The first 9 rows are patterns. Each new row is the sum of 2 different patterns, raised or lowered, with some noise. Before adding, each is slid sideways (what falls off one end comes back at the other) and multiplied by a number that may be negative. Names go in the order of the patterns.
In the rows, zero is written as 100.
Known rows, each followed by the names of its patterns:
106 116 104 120 112 109 117 105 104 111 90 110 97 89 120 92 106 95 90 85 90 121 115 81 101 88 104 81 111 106 97 87 85 116 93 103 105 78 83 96 98 113 99 104 121 92 -> (4)
80 112 105 101 94 105 93 93 86 99 122 98 121 118 116 96 91 102 93 87 80 112 115 104 120 87 83 121 112 105 116 98 117 90 120 107 105 102 112 89 103 93 120 87 107 105 -> (8)
108 94 84 115 113 93 88 104 98 80 85 86 92 111 79 117 116 90 106 101 99 90 89 88 92 110 80 89 96 109 107 119 99 91 118 85 119 106 121 87 94 78 78 100 79 103 -> (5)
83 89 121 109 110 86 117 79 90 88 113 92 100 115 86 102 122 94 90 92 114 117 116 109 97 114 107 110 88 104 87 116 91 87 115 106 79 84 87 118 85 105 116 104 97 86 -> (2)
105 111 105 87 83 89 93 88 79 87 109 115 100 81 79 120 120 92 86 111 90 118 90 82 98 106 97 99 97 114 98 82 92 115 120 106 85 97 95 111 107 103 107 79 103 100 -> (1)
85 109 98 120 115 93 113 115 89 99 113 103 114 110 101 120 114 102 89 108 86 111 80 108 89 111 84 99 113 111 92 93 116 106 82 95 120 102 79 99 120 92 109 107 104 95 -> (7)
113 115 81 110 83 112 105 97 110 111 83 110 116 96 111 116 106 102 93 110 79 84 110 93 117 100 88 96 88 98 120 115 89 110 120 93 80 88 85 115 92 86 89 81 102 78 -> (0)
97 117 102 86 102 81 84 115 89 95 106 118 118 96 98 107 95 99 108 91 105 89 98 91 113 82 103 121 103 116 98 79 87 103 92 101 108 92 106 121 92 83 86 93 98 109 -> (6)
84 97 84 91 87 85 89 120 90 101 103 90 85 103 86 95 91 94 86 104 121 117 78 105 102 104 101 118 94 89 98 86 93 120 91 79 82 101 107 89 91 113 101 108 80 83 -> (3)

New rows. What belongs after each?
96 116 118 122 94 90 95 87 111 87 90 107 109 103 112 81 101 108 102 107 110 118 107 87 104 105 93 98 98 106 129 109 85 98 79 105 84 121 121 113 93 124 97 92 126 104 -> (4) (2)
48 82 64 92 56 71 76 59 67 87 68 58 81 55 67 64 58 76 54 94 99 71 78 59 71 80 81 81 62 57 66 91 67 54 75 92 76 86 66 79 95 93 83 77 96 55 -> (0) (6)
101 84 105 96 99 109 98 77 97 104 113 98 92 90 98 115 95 89 82 109 107 123 74 94 115 94 87 122 102 116 96 113 91 88 97 104 103 116 120 86 84 78 108 93 118 111 -> (2) (1)
94 103 108 115 82 83 79 108 107 105 95 96 72 100 100 82 110 96 68 99 98 99 87 77 99 99 77 102 82 113 115 93 103 104 106 111 117 110 66 92 107 93 112 103 105 97 -> (4) (3)
106 86 99 108 105 81 91 125 87 108 99 95 84 80 117 105 101 111 86 110 98 97 101 106 94 99 115 93 114 112 87 79 101 85 115 82 106 100 101 89 107 110 118 99 98 121 -> (4) (7)
86 75 113 86 101 108 100 120 93 115 125 115 126 105 126 127 109 98 106 74 112 105 76 133 77 102 80 102 90 108 139 115 98 98 82 109 94 100 97 103 99 82 119 110 116 117 -> (4) (5)
87 46 69 92 81 68 65 84 83 66 74 59 97 89 85 69 79 68 81 86 69 62 69 65 56 85 85 79 92 74 90 73 76 70 62 50 80 70 74 65 70 66 82 85 76 75 -> (5) (3)
142 110 146 114 107 137 128 132 124 144 162 131 114 136 144 132 122 129 129 114 127 127 156 108 137 135 123 152 119 100 130 136 114 130 126 116 136 134 113 114 127 119 142 130 145 141 -> (7) (6)
84 91 111 101 103 116 80 82 116 104 105 111 94 115 94 110 94 102 88 109 77 100 83 113 77 99 105 87 99 95 104 93 89 86 99 85 84 109 102 105 110 109 94 85 87 93 -> (8) (7)
84 113 128 76 88 110 112 85 96 90 106 126 110 88 110 109 93 85 109 115 113 93 82 106 119 102 95 94 82 103 79 120 88 105 84 88 103 116 107 102 115 112 104 106 103 87 -> (1) (7)
79 102 126 106 109 114 117 102 121 114 127 132 121 86 114 116 128 116 92 132 106 94 95 112 133 142 140 114 141 117 116 128 132 81 110 114 116 117 127 122 133 125 124 108 137 95 -> (5) (3)
117 117 125 94 118 122 98 113 107 104 116 117 126 116 103 124 130 101 125 136 140 116 117 127 113 125 108 120 131 140 126 110 119 124 133 91 140 113 116 98 131 129 107 138 130 119 -> (8) (2)
111 121 104 133 133 125 122 135 109 122 112 127 119 108 132 106 109 144 107 114 107 117 114 117 136 125 111 120 113 112 104 117 131 109 99 113 131 98 110 112 112 93 115 124 127 113 -> (4) (2)
76 76 82 66 98 107 68 63 67 64 92 76 77 48 78 84 71 75 79 82 96 62 87 75 75 100 60 77 88 90 67 73 83 101 82 63 74 56 61 60 95 87 78 84 85 95 -> (8) (1)
105 92 93 99 106 85 103 80 99 94 80 89 101 95 98 88 111 110 75 104 107 102 95 113 102 81 87 116 107 102 97 101 82 99 93 100 115 89 98 96 89 108 111 92 93 89 -> (4) (7)
91 86 107 71 124 73 80 94 112 83 99 102 113 99 100 104 105 107 74 71 92 125 101 108 98 123 88 93 78 124 76 85 117 79 97 117 99 96 98 116 105 127 114 98 102 96 -> (5) (2)
88 63 80 84 67 93 95 85 98 90 73 68 74 64 94 57 94 75 78 69 78 84 76 59 73 91 78 64 73 88 85 55 82 94 73 77 93 78 60 61 76 75 105 96 68 93 -> (7) (6)
90 122 102 108 90 116 91 88 105 90 112 123 102 105 120 112 96 105 104 90 102 115 109 121 112 104 107 99 106 120 109 124 105 96 111 104 103 96 86 113 107 102 109 111 95 99 -> (6) (3)
122 107 108 98 126 121 89 123 110 122 102 116 118 129 139 120 134 118 96 122 128 106 112 124 117 101 111 126 119 112 113 111 141 101 91 111 123 128 112 114 131 118 133 101 120 123 -> (5) (1)
88 71 89 84 65 65 97 102 75 91 62 76 80 82 71 93 82 76 70 69 65 92 54 71 81 78 80 95 71 93 76 85 65 84 80 83 69 100 98 76 71 90 86 57 70 86 -> (8) (7)
98 80 105 74 106 95 100 73 97 85 104 103 103 102 93 121 91 69 83 116 91 73 89 107 84 125 100 104 97 78 98 99 107 111 86 107 104 92 116 125 86 117 111 103 119 127 -> (7) (3)
118 79 94 114 99 91 120 127 122 96 97 124 99 109 117 87 102 95 105 108 119 94 121 123 114 131 109 101 103 115 110 111 117 107 106 132 98 85 106 96 109 113 100 114 104 107 -> (4) (6)
64 71 101 87 83 100 107 105 88 117 99 97 103 100 79 109 77 96 86 107 73 108 141 119 97 104 85 93 105 109 97 99 93 94 114 112 78 70 79 100 115 90 109 115 89 111 -> (6) (3)
144 114 122 110 109 113 149 126 124 108 130 100 123 107 122 105 122 137 104 119 147 117 117 103 125 127 133 122 115 127 119 125 122 119 111 137 108 102 135 119 101 104 108 131 110 137 -> (2) (3)
124 103 127 121 85 106 108 100 112 119 112 125 124 114 106 109 86 115 77 120 104 106 85 103 110 118 90 105 111 109 86 101 119 114 85 110 116 105 111 111 121 95 89 115 107 123 -> (8) (7)
104 98 97 98 94 104 104 101 84 103 118 91 97 99 109 115 94 82 118 84 129 82 84 99 109 95 112 101 125 89 99 93 115 138 103 89 103 105 113 117 113 124 88 92 107 94 -> (8) (1)
116 115 137 110 96 119 104 131 126 126 145 112 109 122 130 129 115 132 148 132 132 117 114 136 124 121 135 126 115 103 123 97 121 127 127 102 111 99 134 94 117 126 107 95 100 131 -> (4) (0)
116 117 119 127 117 127 117 109 123 113 137 111 122 109 142 123 114 119 102 134 130 144 123 142 114 113 117 103 103 117 139 139 124 114 124 131 103 113 137 119 126 126 101 128 133 104 -> (5) (6)
92 78 97 112 113 114 106 95 118 118 98 84 94 117 119 74 80 99 119 97 113 84 113 116 106 100 105 87 104 84 97 117 112 84 87 95 112 103 108 86 79 85 103 110 94 95 -> (1) (3)
127 120 105 124 125 128 100 89 121 124 122 116 99 98 105 120 143 100 115 104 107 98 132 134 124 114 117 144 122 108 104 101 121 132 95 105 121 129 119 119 102 133 135 129 117 124 -> (4) (1)
119 130 124 114 123 112 116 115 94 131 100 130 95 107 116 107 146 127 80 105 105 112 97 131 115 116 118 93 116 96 111 116 100 95 123 113 115 115 103 121 117 111 125 122 147 140 -> (4) (6)
85 98 81 88 120 82 106 80 82 73 109 95 121 122 95 133 93 97 119 103 96 86 114 124 113 116 106 107 133 111 104 121 103 78 108 101 114 117 100 120 112 108 112 138 119 110 -> (4) (5)
96 116 90 122 114 90 108 119 104 125 119 114 101 99 87 118 97 92 107 132 144 141 81 124 126 126 130 129 125 93 100 115 98 147 96 88 99 106 110 117 97 113 117 112 81 91 -> (0) (3)
111 117 98 102 99 113 90 112 102 109 93 102 128 95 115 119 79 90 108 104 125 111 110 135 106 112 113 113 114 123 103 125 104 115 107 96 121 109 91 119 108 113 90 93 102 98 -> (4) (7)
77 108 101 109 73 80 99 105 83 83 90 88 84 96 108 104 94 71 66 74 99 88 81 70 112 90 84 68 84 105 110 95 71 103 98 104 77 71 100 109 100 98 87 113 95 82 -> (2) (1)
115 120 110 81 98 115 93 129 106 108 96 85 106 115 132 124 107 123 134 108 96 99 106 130 131 86 98 121 118 87 118 79 121 109 111 92 114 96 106 99 114 115 106 100 90 88 -> (1) (7)
125 139 142 110 113 149 113 124 127 153 109 126 113 110 120 98 132 129 132 121 130 142 129 107 125 129 111 121 121 118 145 117 137 128 122 119 133 110 121 108 122 107 130 117 123 115 -> (5) (7)
94 109 111 99 108 81 97 88 104 94 92 106 116 82 95 104 103 99 103 119 114 114 102 77 86 133 110 120 92 130 81 92 98 122 110 92 121 92 102 135 113 100 99 105 118 112 -> (4) (2)
139 137 116 134 124 97 138 131 112 141 140 123 124 108 128 102 98 127 115 146 120 120 114 124 118 149 134 121 134 136 111 108 115 101 135 125 112 103 104 136 103 126 143 101 130 105 -> (7) (0)
117 129 106 133 110 122 104 114 112 111 144 135 89 125 120 132 102 124 130 121 99 105 128 124 131 133 101 114 119 124 138 123 108 141 110 121 137 131 132 137 129 137 126 130 125 96 -> (4) (3)
94 103 86 88 115 85 81 108 91 86 109 82 79 89 84 91 91 104 101 112 94 103 83 100 87 103 94 81 82 100 118 80 95 117 98 75 100 108 98 76 101 85 96 108 114 99 -> (7) (3)
109 101 89 93 106 89 109 88 67 114 103 108 88 68 72 87 99 94 90 93 123 89 113 93 109 122 92 98 129 116 113 88 105 100 82 87 114 105 118 105 73 80 82 125 92 106 -> (4) (2)
92 130 124 122 125 142 103 117 112 116 105 90 114 131 114 107 115 125 125 97 132 112 119 102 137 125 91 114 88 107 140 118 102 132 116 100 121 102 90 125 117 119 122 127 104 130 -> (7) (6)
107 119 92 94 78 113 106 109 74 112 116 117 111 87 81 92 101 93 101 118 93 95 118 102 97 92 84 98 106 107 123 105 92 90 84 85 120 98 99 100 108 112 93 92 94 87 -> (1) (6)
126 121 82 88 121 97 110 104 109 96 88 101 105 122 76 108 114 99 129 113 89 94 92 95 98 89 101 100 104 92 73 82 89 86 102 94 104 109 83 105 95 74 118 88 101 113 -> (4) (6)
148 128 133 134 113 138 120 104 147 130 140 126 119 107 120 131 138 119 125 129 139 103 142 135 119 104 102 141 121 125 133 109 106 129 121 143 126 135 134 130 129 125 128 132 137 146 -> (4) (6)
134 122 125 134 112 153 158 138 147 145 116 132 126 133 154 137 147 160 130 143 128 133 106 126 120 138 117 144 120 124 149 136 135 128 151 126 132 125 129 130 103 133 164 135 135 143 -> (7) (6)
103 82 110 106 111 82 96 121 116 105 124 109 107 111 108 90 120 121 94 89 107 111 116 86 102 89 114 107 110 92 111 104 108 109 116 104 100 114 96 114 120 120 109 121 128 127 -> (8) (1)
106 105 97 100 89 80 110 115 84 93 108 99 108 93 99 99 86 87 103 90 105 98 109 93 114 100 92 122 99 99 93 99 86 103 107 97 108 77 98 76 96 93 115 116 98 114 -> (8) (5)
101 104 85 106 95 73 80 95 120 93 104 114 113 104 79 73 88 123 117 88 71 114 90 80 95 93 96 107 108 82 99 112 93 79 92 118 114 97 89 90 116 103 106 80 93 85 -> (2) (1)
99 88 66 99 82 61 70 65 103 126 105 72 80 111 105 92 75 83 91 125 97 82 92 90 92 75 88 119 87 93 101 92 122 103 72 73 70 108 101 89 105 73 88 101 92 113 -> (1) (6)
92 71 122 99 87 73 114 95 124 106 85 110 98 89 100 106 97 87 89 100 105 112 114 98 104 98 98 117 88 92 90 95 96 102 112 108 97 92 82 106 98 85 82 99 94 98 -> (5) (1)
88 93 63 108 98 81 71 83 100 84 107 84 79 93 100 101 81 53 77 75 82 80 88 73 104 83 101 75 100 90 54 64 117 91 92 66 94 63 75 87 86 105 103 75 74 92 -> (2) (3)
117 137 129 122 102 133 119 133 128 100 131 117 118 133 97 119 110 120 134 124 122 151 118 136 128 139 139 133 147 132 128 129 140 116 140 128 128 145 106 133 108 107 103 122 151 137 -> (4) (8)
87 81 97 80 86 93 96 71 83 89 86 63 109 92 78 82 82 67 86 61 87 73 100 82 81 84 105 79 91 79 94 81 62 74 107 89 87 92 113 87 60 84 98 75 52 100 -> (8) (7)
84 116 115 110 99 73 94 95 108 103 101 85 96 90 105 81 91 100 100 112 116 97 93 106 130 92 80 109 96 127 105 95 86 102 93 111 89 128 108 93 87 120 119 97 99 98 -> (2) (1)
87 105 89 101 74 96 102 85 78 107 106 109 80 117 88 74 98 89 116 114 114 68 82 73 96 78 102 105 107 78 92 101 87 103 85 75 97 93 94 74 74 85 74 104 90 80 -> (5) (2)
75 83 61 87 80 89 62 62 65 68 56 62 61 57 88 77 78 65 80 89 59 74 88 67 68 69 79 62 50 63 57 86 94 80 60 66 43 90 68 102 78 75 64 82 59 54 -> (2) (3)
122 93 92 108 95 88 97 85 100 99 87 104 119 80 106 117 103 107 92 77 86 109 82 95 104 100 109 129 92 83 100 86 110 111 111 106 99 77 89 86 75 114 97 93 96 123 -> (5) (6)
133 92 106 121 80 135 111 104 101 110 96 75 92 74 100 116 89 87 110 127 98 108 95 112 102 81 90 120 129 101 104 134 94 97 104 108 110 113 107 81 105 79 110 86 133 122 -> (5) (2)
85 95 109 117 105 73 112 71 90 101 117 91 103 112 82 105 114 81 95 101 119 118 114 101 99 101 104 116 87 113 97 102 97 90 108 93 69 87 89 110 88 104 108 107 93 93 -> (2) (6)
103 92 94 78 68 86 78 69 75 92 101 97 93 81 68 108 104 101 108 73 93 89 103 101 89 100 91 74 91 88 114 66 97 90 67 110 101 90 83 84 81 78 63 90 103 76 -> (4) (8)
99 86 103 103 120 100 98 112 105 110 120 107 106 100 107 104 88 95 95 118 105 101 100 86 116 96 114 108 87 99 94 116 97 110 99 107 81 117 116 112 123 113 119 103 95 113 -> (5) (0)
103 89 80 89 80 77 78 109 110 74 91 83 101 84 87 90 110 86 104 101 96 102 107 102 97 71 100 73 75 102 92 99 96 84 91 84 96 100 85 69 109 99 81 73 79 67 -> (0) (3)
114 99 83 98 105 90 88 104 79 104 94 93 78 93 80 92 108 100 99 91 95 99 70 81 116 89 77 99 117 100 98 98 100 88 84 106 88 110 96 89 98 112 76 95 115 98 -> (7) (6)
